There are 9 hidden switches. A switch that is on adds its own fixed numbers to the row, and there is some noise. The rows also spread widely along 11 directions, which tell nothing about the answers.
(in the rows, 128 means zero)
Known rows, each followed by its switches (1 for on, 0 for off):
[128 141 197  84 114 162 146 135 125 127 140 138 141 163 135 132 133 150
  88 125 149 177 141 110 156  86 140 127 112 110 106 145 169  84] : 0 1 1 1 0 1 0 0 1
[ 98 125 126 153 146  86 148 125 108 132 134 110 107 115 121 118 124 140
 119 126 143 132 118 148 117 156 144 148 163 158 103 131 175 137] : 0 0 0 1 1 0 0 0 0
[ 94 144  47 177 127 128 136 101 165 165 121 111  94 205 136 100 112 113
 104 128 117 150 117 135 131 137 117 104 100 177 115 111 101 104] : 0 0 0 0 1 1 0 1 0
[165 133 142 128 132 163 147 137 108  93 124 146 127 155 128 136 122 153
  96 126 110 135 137 113 123  99 118 108  76  82 139 147  59  92] : 0 1 0 1 0 1 1 1 0
[119 158 159 127 142 110 141 178 171 119 141 151 121 154 141 143 113 101
 115 132 148 164 100 145 104 103 128 133 166 123  91 115 174  79] : 1 0 0 1 0 1 1 1 0
[120 131 120 115 112 148 173 128 103 141 160 124  82 112 149 108 121 131
 142 117 112  70  58  95  79 165 124 101 133  52 106 144 110 110] : 0 1 0 0 1 0 0 1 1
[ 84 118 140  69 123 137  89 105  70 146 160  87 116 152 173 113 157 134
 148 108 101 145 137 114 119 139 164 124  98 150 118 128 163 141] : 0 0 0 0 0 1 0 0 1
[145 138 145 155 151  99 131 153  95  79 118 156 129 137 115 137 129 151
 120 122 103 100 174 132 111 137 142 147 100  99 153 101 101 156] : 0 0 0 1 0 1 0 0 1
[ 98 113 142 112 131 117 128 120  46 131 154  89 102 127 143 117 116 160
 128 107 110 138 156 106  86 164 134 144 128 159 103 145 138 142] : 0 1 0 1 0 0 1 1 1
[168  83 175 131 135 127 132 136 104  99 138 111 171  87 137 145 158 165
 106 179 177 161 125 149 140  59 160 120 170 116 127 183 194  45] : 1 1 1 1 1 0 0 0 1
[157 103 128 150 134 134  76 142  67  72 148 128 139 145 172 122 128 129
  92 143  57  89 165 111  72 116 131  96  81 127 174 142  19 122] : 0 0 1 0 1 1 1 0 0
[120 136 129 132 124 139  93  77  66 134 145 109 114 121 122 169 124 144
  81 145 128  97 114 102  97 131 163 115  85 153 144 134  97 101] : 1 0 0 1 0 1 0 1 1
[119 138 189  69 144 137 144 169 140 120 131 154 150 118 169 131 186 124
 163 122 150 144  85 136 143 101 159 140 171  72 129 126 217 135] : 1 0 0 0 1 0 0 0 0
[139 110  90 137 145 129 150 114 131 102 110 109 139 103 132 130 204 152
 127 169 162 128  70 173 168 109 168 124 110 100 152 137 168 102] : 1 1 1 1 1 1 0 0 0
[181  43 146  79 119 133  47 138  35  73 159 103 173 100 181 131 164 160
 117 189  85 101 146 102  58  88 170  82 113  96 198 197  48  78] : 0 1 0 1 0 1 0 0 1
[121 108 171  86 119 156 121 115  66 142 150 123 129 126 150 145 120 172
 118 118 126 126 134  71 117  94 149 112 133 126 111 162 119  91] : 0 0 1 1 1 1 0 1 0
[ 94 146 121 109 134 118  97 116  88 114 147  95 108 125 152 132 161 114
  89 160 115  81  57 146  74 190 161 113  93 123 159 116 138 128] : 0 0 0 1 0 0 1 1 1
[135 114  69 178 128 112 139 139 147 106 123 121 108 133 121 105 125 108
 109 154 121 126 111 149  97 154 108 120 131 133 142 139  88 115] : 0 1 0 0 0 0 1 0 0
[120 130  78 205 144  95 140 107  84 117 130 125  87  93  87 162 130 138
  76 160 133  85 106 125  91 168 156 172 140 175 157 128  97 160] : 0 1 0 0 1 1 1 0 0
[126 135  63 217 139  74 174 128 155 136 104 147  93 111  63 155  98 143
 141 141 173 112 127 131 115 138 129 161 178 141 102  98 146 109] : 1 0 0 1 0 1 0 1 1
[120 133 107 132 139 109 142 130 132  98 141 103 106 121 144 116 158 122
 104 159 124 114  50 182 117 154 150 113 112 110 127 125 156 103] : 0 1 1 1 0 1 0 1 0
[133 102  91 129 116 127 137 125 131 138  91 142 147 150 112 132 164 177
 148 141 163 163 175 100 153  90 148 152 155 131 151 127 139 121] : 1 0 0 1 0 1 0 1 1
[166 117 133 176 136 137 148 112 100  87 129 129 120 124 112 125 114 162
 118 106 110 135 175 142 156 105 120 132  91 116 112 135 101 116] : 0 0 1 0 0 1 0 0 0
[149 104 167 142 142 128 163  97  62 123 158  80 109  81 122 132 104 185
 163  89 154 158 148 144 147 107 131 135 132 113  46 161 200  70] : 1 0 0 1 0 0 0 1 1
[134  87 164 132 107 141 113  93  58 129 155  95 129 122 139 115  96 171
  70 123 124 144 171  95 114 107 127 115 136 167 108 188 100  89] : 0 0 1 1 1 0 0 0 0
[143 139 104 110 114 164 143 143 178 137 101 161 141 139 112 169 169 123
 105 192 188 129  55 109 130  82 149 109 129  73 159 134 131  50] : 1 1 0 1 0 1 1 1 1

New rows. What belongs after each?
[ 93 146 145 126 169  74 100 207 159 123 141 155 130 152 164 142  91  69
 129 163 103 113  99 136  44 135 127  89 168 148 127 117 118  98] : 0 1 0 1 1 0 0 0 0
[110 130  41 168 142  92 159 137 127 106 132 107  81 123 138 106 163 117
 115 160 112  73  30 165  77 193 145 121 117  96 145 113 107 132] : 0 1 0 1 1 1 1 1 0
[ 80 149  96 133 159  99 136 165 143 135 105 147 114 169 118 136 126 118
 150 123 124 155 153 125 118 143 130 146 125 164 121  94 131 154] : 0 1 0 1 0 1 1 0 0
[131 108 166  87 119 121 149 184 131 107 124 155 147 175 158  95 140 159
 138 115 112 183 184 106 127  97 123 150 177 116 126 140 137 142] : 0 1 1 1 0 1 0 1 0
[155 117 137 128 138 127 125 124  86  91 123 124 144 145 141 129 160 167
 114 140 116 146 162 134 133 105 150 135  97 118 157 136 118 125] : 1 1 0 1 0 1 0 1 1
[ 86 153 127 123 143 118 169 166 197 162  78 162 140 157  94 154 134 136
 154 134 200 194 136 127 176  98 128 155 187 160  93 101 228 104] : 0 0 1 1 0 0 1 1 0
[135  91  73 176 160  79 145 153 121 109 135 114 111 105 130 123 115 136
 164 150 122 116 110 157  93 126 134 110 150 120 107 139 117  87] : 0 1 0 1 1 1 0 0 0
[157 186 151 153 149 159 224 154 161 104 100 185 102 148  82 153 111 150
 115  95 149 134 107 133 170 111 106 142  81  41  96 105 122 103] : 0 1 0 1 0 1 1 1 0
[ 71 174 113 137 158 136 125 133 153 173  96 155 122 162 111 173 126 102
 130 133 157 138 117 110 139 126 141 127 119 177 125  95 153 127] : 0 0 0 0 1 0 1 0 0
[139  90  95 119 102 172 127 102  78 142 123 124 119 114 111 155 113 170
 117 144 132 111 135  53 105 103 123 101 107 125 135 173  36  78] : 0 1 1 1 0 1 1 1 0
[ 52 170 118 113 157 129 116 103 117 173 101 134 119 129 108 184 142 121
 104 155 156 105  90 106 136 154 166 122 103 196 147 105 155 141] : 0 1 1 1 1 0 0 0 0
[109 146 173  97  74 163 150 139 157 167 113 179 135 140  86 161 110 138
  61 150 200 135 123  41 118 106 126 145 190 121 128 147 136  88] : 0 0 1 1 0 0 1 0 1
[148 128 212  82 156 163  74 170 110 107 131 163 180 160 152 184 119 124
 115 150 118 186 194  95 125  32 143 108 117 161 140 154 116  72] : 0 1 1 0 0 1 1 0 0
[138 116 108 126  99 149 101 112 111 114 125 144 132 149 142 119 150 132
  93 135 105 113 146  90 107 121 135 127 112 125 181 138  47 149] : 1 0 0 0 0 1 0 0 0
[131  87  68 139 123 139 129 106 137 147  88 124 143 110  98 135 160 157
 164 153 171 149 139 118 163 101 143 128 151 139 148 147 136 108] : 0 0 0 0 0 0 0 0 0
[101 144 134 114 145 155 138 121 101 153 118 128 115 163 127 152 123 155
 180  90 129 160 178 101 159 101 135 133  90 143  83 103 165 115] : 0 0 1 0 0 1 1 1 1
[114 111 135 101 115 136 135 123  97 129 140  93 132 196 175  79 168 167
 104 116 121 189 151 128 137 115 148 141 120 134 120 142 170 119] : 0 0 0 1 1 1 1 1 1
[127  40 100  76  98 114  69 141  85 107 117 104 179 142 174  93 215 171
 134 166 129 183 188 101 107  98 170 162 188 166 201 173 123 158] : 1 0 0 1 0 1 1 0 0
[127 130  46 151 114 118 199 153 166 114  94 147 100 178 121  70 158 149
 152 118 113 113 118 131 132 166 108 134 110  52 144  94  92 157] : 0 1 0 1 0 1 0 1 1
[116 124  89 123 140 159 142 119 159 139 122  95 131 166 158 101 168 114
 130 149 145 178  81 166 158 112 132  92  94 125 118 146 164  74] : 0 1 0 0 1 0 1 0 0
[121 118 174  88 119 108  97 171 108 108 156 153 141 135 164 136 146 119
  62 175 115 113  97  95  58 121 165 129 181 128 179 156 102 127] : 0 1 0 1 1 1 0 0 0
[143  97 132 122  86 125 119 144 142 115 141 121 141 184 166  66 138 134
  83 148 115 170 156 121  99 120 119 128 176 129 151 158 122 112] : 0 0 0 0 0 0 0 1 1
[119 150 141 136 138 173 136  84  93 142 145  93 107 163 150 125 117 137
  90 105 120 153 115 134 145 120 127 101  61 147  95 145 129  86] : 0 0 0 0 1 0 1 1 0
[ 61 160 147 112 168  97 114 161 124 134 152 110 109 136 163 139 122  85
 115 142 122 124  74 153  82 165 145 112 130 170 100 111 181 118] : 0 1 1 1 1 0 1 0 0
[100 110  55 152 117  98  93  85 105 120 112  89 128 161 139  92 208 141
  98 153 122 148 156 154 139 165 174 174 114 197 196 107 148 201] : 1 0 0 0 0 1 0 0 1
[102 154  89 127 177  91 140 191 169 100  87 165 142 149 142 145 192 107
 171 172 124  87  80 168 127 142 165 113 104  79 171  66 166 140] : 0 1 1 1 1 1 0 0 1
[110 172 134 144 115 124 150 146 155 131 145 146  98 209 151  98  99 110
  63 122 106 120 102 120  93 148 115 106 106 104 116 104 102 106] : 0 0 0 1 1 1 0 1 1
[127 111 136  87 117 152  91 120  85 104 130 118 139 150 163 103 147 137
 104 124  87 110 138 108 104 140 131  92  73 104 170 145  57 134] : 0 0 0 1 0 0 0 0 0
[128 123 133 139 154  79 101 215 165 109  92 187 179 190 149 137 123 120
 133 174 118 143 188 110  81  92 133 117 189 144 178 107 112 115] : 0 0 0 1 1 0 0 1 1
[154 116 113 140 142 155 149  91  72  98  94 104 150 135 121 131 205 192
  82 159 147 140 131 150 170 122 169 142  65 115 188 145 139 132] : 0 1 0 1 1 0 1 1 1
[131  95 107 138 134 130 142 114 119 161 103 124 143 109  91 164 134 169
 164 161 184 167 154 104 151  87 150 143 182 164 122 156 175  85] : 0 1 0 0 0 0 0 1 1
[ 87 180  95 188 165  74 183 170 195 137  94 169 104 170 111 123 111 106
 139 114 144 135 119 156 127 157 115 151 165 143 104  68 170 154] : 1 0 0 1 1 0 0 1 0
[134 119 175  93  96 147 165 171 100 108 176 138 109 116 187  88 129 133
 148  95 105  93  98  88  68 136 112 123 177  33  93 146 138 117] : 1 0 1 0 1 0 1 1 1
[140 136 145 155 173 103 115 172 131  79 116 137 154 152 139 149 140 122
 132 151 125 164 171 170 128  90 138 128 101 144 128 108 158  98] : 1 1 1 1 0 1 1 0 1
[144 126 192  91 143 146 156 160 104 108 131 156 142  91 141 153 144 155
 180 108 138 136 137 111 139  94 137 144 164  88 113 141 174 131] : 1 1 1 0 0 0 0 1 0
[121  98 120 100 119 120 126 149 134 114 135 122 135 122 155 104 168 135
 164 137 129 141 116 135 129 117 148 132 166 106 128 136 168 126] : 0 0 1 0 0 1 0 0 0
[150  90  86 154 150 121 114 112 115  98 107  96 149 116 133 116 157 149
 155 144 135 149 144 173 150 108 136 105  96 126 139 143 128  97] : 1 0 0 1 0 0 0 0 0
[125 112 133 132 175  67 100 195 116  93 137 144 138 109 150 151 121 117
 209 136 109 111 152 145  74 112 145 116 158 110 113 102 150 107] : 1 0 0 1 0 1 0 0 1
[138 122 123 142 136 148 167 109  83 112 116 107 115 103 109 134 137 177
 149 111 142 112 131 131 147 137 130 124  85  86 102 129 147 103] : 0 0 1 1 0 0 1 1 1
[103 152 137 157 185  86  97 133  68 111 167 102  92 136 155 148  87 110
 169 100  67 105 148 158  81 154 144 110  80 161  83  89 141 122] : 0 0 0 0 0 1 0 1 1
[ 94  98 117  88 127 103 135 151 121 156 124 136 123  87 111 159 148 145
 169 157 172 133  94  92 105 123 167 152 212 134 123 147 175 119] : 0 1 0 1 0 1 0 0 0
[116 160 129 136 159 142 156  96  59 101 123  98 102 139 134 121 155 158
 123  89 104 122 140 154 145 172 135 142  28 115 126 105 135 168] : 1 1 0 1 0 0 1 1 1
[ 60 173 103 142 171  86 134 120 142 123  94 105 115 169 132 116 174 123
 124 126 132 154 118 200 168 186 155 155  92 192 134  67 221 188] : 0 0 1 1 0 0 0 1 0
[114 106 133 114 143  83 127 179 128 105 133 136 132 141 148 112 143 132
 145 138 113 154 144 139  99 130 143 148 176 134 133 129 148 145] : 0 1 0 1 0 1 0 0 0
[107 150 119 151 103 127 176 124 158 142 141 137  88  97 107 127 117 110
 124 123 165  92  70 124 116 160 117 137 163  89  89 114 169 111] : 1 0 1 0 0 0 0 0 1
[159 126 114 159 137 111 140 160 146  77 124 128 143 144 159 101 170 123
  94 168 131 121  89 173 100 126 135 116 129  75 161 127 140  93] : 1 0 0 1 1 0 1 1 1
[ 92 115  91 105 146 143  99  95  41 136 129  83 109 175 156 118 132 160
 143  96  73 149 183 100 115 148 136 117  41 183 132 131  67 156] : 0 1 0 1 0 1 1 1 0
[126 126  93 189 155  88 141 164 144 109  98 156 133 151 125 121 121 133
 145 136 110 124 172 140 118 127 120 135 160 155 144 104 118 149] : 0 0 1 0 1 0 0 1 0
[119 114 162  92 156 170  84 100  46 175 172 107 114  77 147 205  69 125
 158 140 121  88  84  64  67  86 146  46 108 143  87 184  84  21] : 0 1 0 0 1 0 0 1 0
[112 158 118 102 137 161 146 127 116 132 129 138 100 134 135 151 135 121
 132 119 126 104  74 106 110 135 131 108  76  86 121 119  96 108] : 1 1 0 1 0 1 1 1 0
[116 167 129 117 116 173 138 128 176 128 112 140 133 194 143 117 151 102
  59 153 137 167  95 138 151 120 118 108  92 138 151 127 128 103] : 0 1 1 0 0 0 1 1 0
[126 117 110 185 139 110 162 128 119 126 117 136 106 106  88 135  87 145
 142 116 135 133 173 122 130 132 108 146 154 162  96 134 120 131] : 0 1 1 0 0 0 0 0 0
[131  65 113 107 127 104 108 131  33  97 128 116 136  91 133 127 163 189
 161 138 101  99 187  88  96 136 163 150 141 126 169 147  96 171] : 0 1 1 1 0 1 0 0 1
[ 69 142 144 102 147 134 164 108  80 193 153 106  75 105 114 171  98 156
 167  87 169 138  89  87 124 131 152 145 154 150  33 131 203  92] : 0 0 0 1 1 1 1 1 0
[ 89 118  34 142 122 125 126 118 151 137 108 110 110 185 145  81 156 118
 144 130  97 145 142 137 136 156 121 118  94 162 145 109  97 161] : 0 1 1 0 0 1 0 0 0
[102 144 134 112 126 141 137  86  79 124 148  96 101 138 149 123 164 149
  62 139 117 110  70 136 128 159 165 126  81 140 142 137 138 137] : 0 1 1 1 1 1 0 1 0
[119 161 104 187 161 119 137 117 157 132  96 137 132 158  94 166 125 130
  96 162 162 132 123 158 165 102 151 109  78 150 123  96 155  71] : 0 0 1 1 1 1 0 0 1
[ 70 193 170 114 125 159 147 116 109 157 166 123  69 143 133 139  74  95
 115  76 115 100  95 103 103 174 106 109  76 118  53  98 145 112] : 0 0 1 0 0 0 1 0 1
[155  99 118 127 139 154 125 110  68 107 125 125 134 100 138 134 149 158
 137 137 105  93 125 108 119 118 143 103  93  93 163 162  65 125] : 0 1 0 0 1 0 0 0 0
[129 106  61 155 126 100 131 165 177 110 112 137 129 183 136  84 127 114
 122 154 106 149 141 140 102 130 108 107 134 126 147 126  72 113] : 0 1 0 1 0 1 0 0 0
[100 151 157 143 159 139 126  92  68 172 150 126  94  76  80 226  53 141
 154 111 157 103 138  78 116 101 138 109  95 171  49 128 134  58] : 1 1 1 1 0 1 0 0 1
[ 99 114 124 142 157  86 119 166 100 125 140 127 123 146 153 127 122 132
 169 130  99 136 176 121  96 127 147 139 158 169 112 114 155 144] : 0 1 1 0 1 1 0 0 1
[195  91 125 159 127 129 164 147  98  74 118 150 136 130 124 110 128 184
 134 113 106 144 189 119 129  91 110 140 127  78 140 153  60 124] : 1 1 0 1 0 1 0 1 0
[121  97 104 106 140 124 132 152  94 131 117 134 121 120 129 142 127 160
 195 114 125 126 149  90 106 115 135 126 144 107 113 131 110 116] : 0 0 0 1 0 1 1 1 0
[100 138 132 134 135 131 116  78  51 157 117 122 110 107  86 179 107 171
 111 124 141  95 154  77 114 151 155 139 102 175 137 127 110 138] : 0 0 0 1 0 0 0 1 1
[119 143  97 193 164  71 127 144 116 102 134 123 101 167 129 120 107 119
 124 132  87 137 167 166  96 156 133 146 116 178 128  95 126 151] : 0 1 0 0 0 1 0 1 1
[120 135 200  72 142 147 128 145  78 115 144 122 148 179 178 124 184 162
 110 122 116 193 162 122 146  95 174 166 125 140 140 138 202 150] : 0 1 0 0 1 1 1 1 1
[138  87  77 151 138  90 110 136 114 101 149 104 114  84 139 127 148 117
 146 176 118 105  78 157  80 140 154 118 158 126 143 149 122 104] : 0 1 0 0 0 1 0 0 0
[103 168 114 148 148 113 148 164 169 103 145 134 100 164 160 111 146  77
  95 146 106 118  57 173 104 157 131 119 110 113 124  99 147 122] : 0 1 1 0 1 1 1 0 0
[115  94  93 118 108 133 120  98  87 148 135 101 118 141 134 121 151 160
 124 147 125 145 144  96 116 129 155 142 141 164 145 151 123 132] : 0 1 0 0 0 1 0 1 1
[101 129 158  54 131 153  80 141 113 162  90 180 171 104 105 214 157 136
 117 187 172 108 110  47 110  96 176 119 158 147 196 146 104 121] : 0 1 0 1 0 0 0 0 0
[142  97 160 124  93 132 146 125  83 119 133 139 138 104 117 129 137 175
  63 161 150 106 139  75  98 123 146 149 178 117 161 174 109 124] : 0 1 1 1 1 0 0 0 1
